The first 4 rows are patterns. Each new row is the sum of 2 different patterns, raised or lowered, with some noise. Before adding, each is slid sideways (what falls off one end comes back at the other) and multiplied by a number that may be negative. Names go in the order of the patterns.
Known rows, each followed by the names of its patterns:
[ -3.0 -17.9   5.9  -8.7  13.4 -45.2   9.5  24.1  -5.0   4.2   7.2  13.1
   6.0  18.0  10.3 -14.7 -12.8  -1.3 -18.4  21.1   1.4  -2.1  -3.5 -10.8
   0.3  -2.7   8.9   9.7   6.9]
K_897
[  5.0  -0.5 -17.7 -11.3   6.3  23.5  -5.8   2.9  15.8  21.4   1.9   3.4
  -6.2 -10.4   2.1 -12.8 -12.7   0.9  -4.3   6.5  -2.7 -17.5  11.4  -0.2
   8.7   8.0  11.2   3.4  10.2]
K_527
[ -6.7 -18.2 -12.7  -9.0 -18.1  10.6   8.8 -21.2 -12.0  16.6 -18.8  -4.9
   5.1  21.9  -0.4  -8.7 -18.0 -13.8 -11.9  18.2  -2.5   9.5  -2.4  -0.4
  -3.7 -17.9  14.1   3.9 -11.5]
K_845
[  2.7  21.7   5.7  17.7 -22.4  10.6   8.1   3.0  16.6  11.3   6.8  -5.7
 -18.3  14.0  -9.9  26.2  12.9  14.2  -4.5  12.8   7.3 -12.1  11.5 -24.7
  -5.6 -21.8 -13.2 -18.4 -11.8]
K_960

New rows. What belongs after each?
[-20.6  -8.1   2.6  -9.3  -0.3 -23.8 -17.6 -22.6 -21.3 -15.7  -4.3 -12.8
 -28.5 -26.6 -15.2 -20.5  -7.2 -15.2 -15.0  -4.4 -14.0 -18.0  -6.3 -24.9
 -26.9  -5.6 -25.5 -37.2 -35.9]
K_527 K_845
[ -9.1  -3.5   8.8 -24.4 -10.4 -13.9 -11.3 -26.9   0.9 -15.1 -17.6 -15.9
 -17.1   6.7   0.8   7.4   2.0 -10.5  -4.1 -17.0 -20.7 -13.0 -18.6  10.2
 -23.7 -17.5  -6.6 -16.2  -7.5]
K_845 K_960
[ -6.7 -28.7 -10.0 -24.4   5.7 -36.9 -29.6 -10.4  -7.9 -28.5 -17.9   4.6
  20.2 -24.4  -1.9 -41.5 -33.7 -24.7 -20.0 -35.5 -19.0  -6.3 -17.6   5.7
 -22.7  14.7  -2.7   9.8   2.9]
K_527 K_960
[ -8.7  -3.4 -15.4 -10.8  -7.0  -3.6  15.2  -2.1  -3.2 -18.8   1.4 -14.7
   1.5  -3.2   8.1   8.1  -8.0   6.3  -1.6   8.0  16.9  10.2  11.0  -1.8
 -10.7  -3.7 -16.3  19.0  -2.9]
K_845 K_960
[18.4 21.8 10.4 17.0 17.6  1.5 19.2 -5.4 28.2  7.9 -4.5 19.5  8.7 -4.2
 13.2  9.3  9.1 13.1 28.5 22.0 19.9 25.9  0.3 -1.7  5.4 18.4 35.6  8.3
 16.6]
K_897 K_527
[ -2.3   9.4  14.9  38.6  -6.0 -29.5  13.3   0.2 -13.0 -21.1  -0.1  -7.4
   5.4  22.3   9.6  17.5  25.6  -6.4   8.7   0.2   9.2  26.9  -5.6   6.4
  -7.8  -7.4  -8.5   3.7   4.5]
K_897 K_527
[-11.4 -26.2 -42.1 -15.1 -28.3 -19.7 -57.9 -16.6  -7.8 -21.4 -14.1 -17.3
  -7.2 -11.6 -10.8 -13.1 -32.6 -27.8 -13.4 -36.2  -8.8 -23.4 -25.2 -28.1
 -28.6 -25.0 -24.4 -15.7  -7.6]
K_897 K_527
[-7.0 16.3 25.0 23.0 29.9 28.5 -1.6 16.1  0.8 14.9 22.9  6.7 23.9 -4.2
  2.5 12.6 14.1 18.0 17.7 18.1 36.0 11.1  1.0 10.5 24.0 -2.6 14.6  1.2
  6.7]
K_527 K_845
[-29.8   2.1 -10.1 -26.7 -31.2 -37.7 -24.1 -10.7 -34.4  -4.4   0.0 -22.4
 -24.8   0.2 -35.3 -25.7 -10.3  -4.3 -22.5 -22.9 -33.8 -24.2 -27.3  -8.9
 -11.4  -8.4 -12.9 -11.3 -12.7]
K_527 K_845
[-17.0  -6.5  -3.2  -4.1 -12.9   2.1 -26.3   1.9 -11.0  -3.5 -13.6  -3.7
   2.3 -25.5  -8.9 -16.8 -10.4 -11.2 -11.3 -15.7  -6.8 -15.8  -5.9   3.9
   4.6 -31.1   4.4  -5.0 -13.0]
K_845 K_960
[  9.2  -4.0  12.6 -13.4  -0.5   5.7   2.5   3.0   4.7  -3.2  13.7  -8.8
   9.3 -11.5  -1.8   3.5  -1.5  -5.9   4.3  13.8   5.9  22.5  10.5  24.3
   4.3   9.4  19.9   7.4 -17.7]
K_845 K_960
[12.2 13.9 -2.8 25.7 -4.5 -8.1  6.0 -0.8  9.4  6.0 -4.5 -4.4 10.9  6.2
 12.3 10.7 26.2 -1.1  3.8  1.3  4.0  7.5 15.5  8.6  7.8  3.3  4.7  7.1
  7.9]
K_897 K_845
[  1.0  10.5  15.7  14.0   2.5 -12.4  -5.0  -2.6 -14.2  -0.3  -4.1  -3.6
   3.2  -0.8  -4.8   4.8   9.9   8.5  -2.6   1.8  -9.1   4.5 -11.0   3.0
  -9.5  -5.8   0.7  -5.1   6.5]
K_527 K_960
[-24.4 -29.6 -42.1  -6.2 -21.5 -18.4 -20.0  -1.6 -35.3 -15.8 -12.7 -14.1
 -13.9 -40.4 -35.2 -41.2 -35.5 -20.9 -28.3 -13.2  -9.8 -17.8 -11.9 -44.4
  -5.9 -13.1 -25.9 -14.7 -24.5]
K_845 K_960
[  1.5   4.7   7.8   7.7  28.6  -6.8  20.1 -14.3   0.1   4.3   8.2  -3.5
   7.6  24.1   6.7  37.4  18.2  37.2  17.9  23.4  29.2  12.4 -16.8  12.1
  -4.3  28.5  -8.4   3.2  10.7]
K_845 K_960
[-15.9 -25.9 -11.6  -9.3 -15.6   3.8 -18.9 -19.3  -5.3 -15.9  -1.8   4.0
 -16.7  -3.1 -30.2 -27.2  -7.6 -10.3 -35.9  -6.0 -13.5  -9.7 -25.8 -20.3
 -25.1  -0.7  -8.0 -17.6 -44.0]
K_527 K_845
[-33.5   0.0  -9.9 -19.8 -22.0 -26.4 -25.1 -26.2 -44.4 -16.2  -6.1 -19.9
 -31.9  -0.3 -23.7  -8.2 -12.0   3.2 -22.5 -32.1 -31.3 -39.2 -37.0  -1.2
 -22.6  -5.6 -21.8 -30.0 -13.9]
K_527 K_845
[ -7.7  26.4   8.0  11.1   4.0   1.6  14.9  25.6  31.5  18.2   3.7  16.4
  -2.5   7.6  -8.9  24.4 -26.0  26.9  42.6   9.2  27.8  30.6  25.3  23.9
  25.8  25.2  14.7  -4.4  13.9]
K_897 K_527
[-18.7  -5.3 -26.7 -22.1 -28.6 -19.5 -32.5 -10.2 -24.3 -12.9 -11.1   8.4
  -1.9 -24.7 -48.8 -13.8 -27.5 -23.0 -41.8 -22.9 -21.3 -17.3 -11.2 -21.6
  -1.7   3.1 -24.3  -8.8 -34.0]
K_527 K_960
[-32.6  -8.7 -17.7 -19.1 -18.0 -22.4 -21.9 -22.8 -21.2 -17.0 -22.0 -14.6
  13.4 -19.8 -39.9 -12.1 -20.3 -33.7 -23.5 -39.8 -35.7 -40.3 -20.8 -24.4
 -28.5  -9.1 -23.5 -20.3 -11.3]
K_897 K_960
[ 13.3 -10.5   0.1  14.7  -8.9  -5.9  16.0   6.7  -1.0  -4.9   0.4  -4.0
  -0.3 -13.5  10.2   1.3 -29.2  10.1  -3.8  -4.8 -18.3  -1.2  -0.7  -3.0
  10.2  -2.1 -13.2 -36.9  -8.2]
K_897 K_845
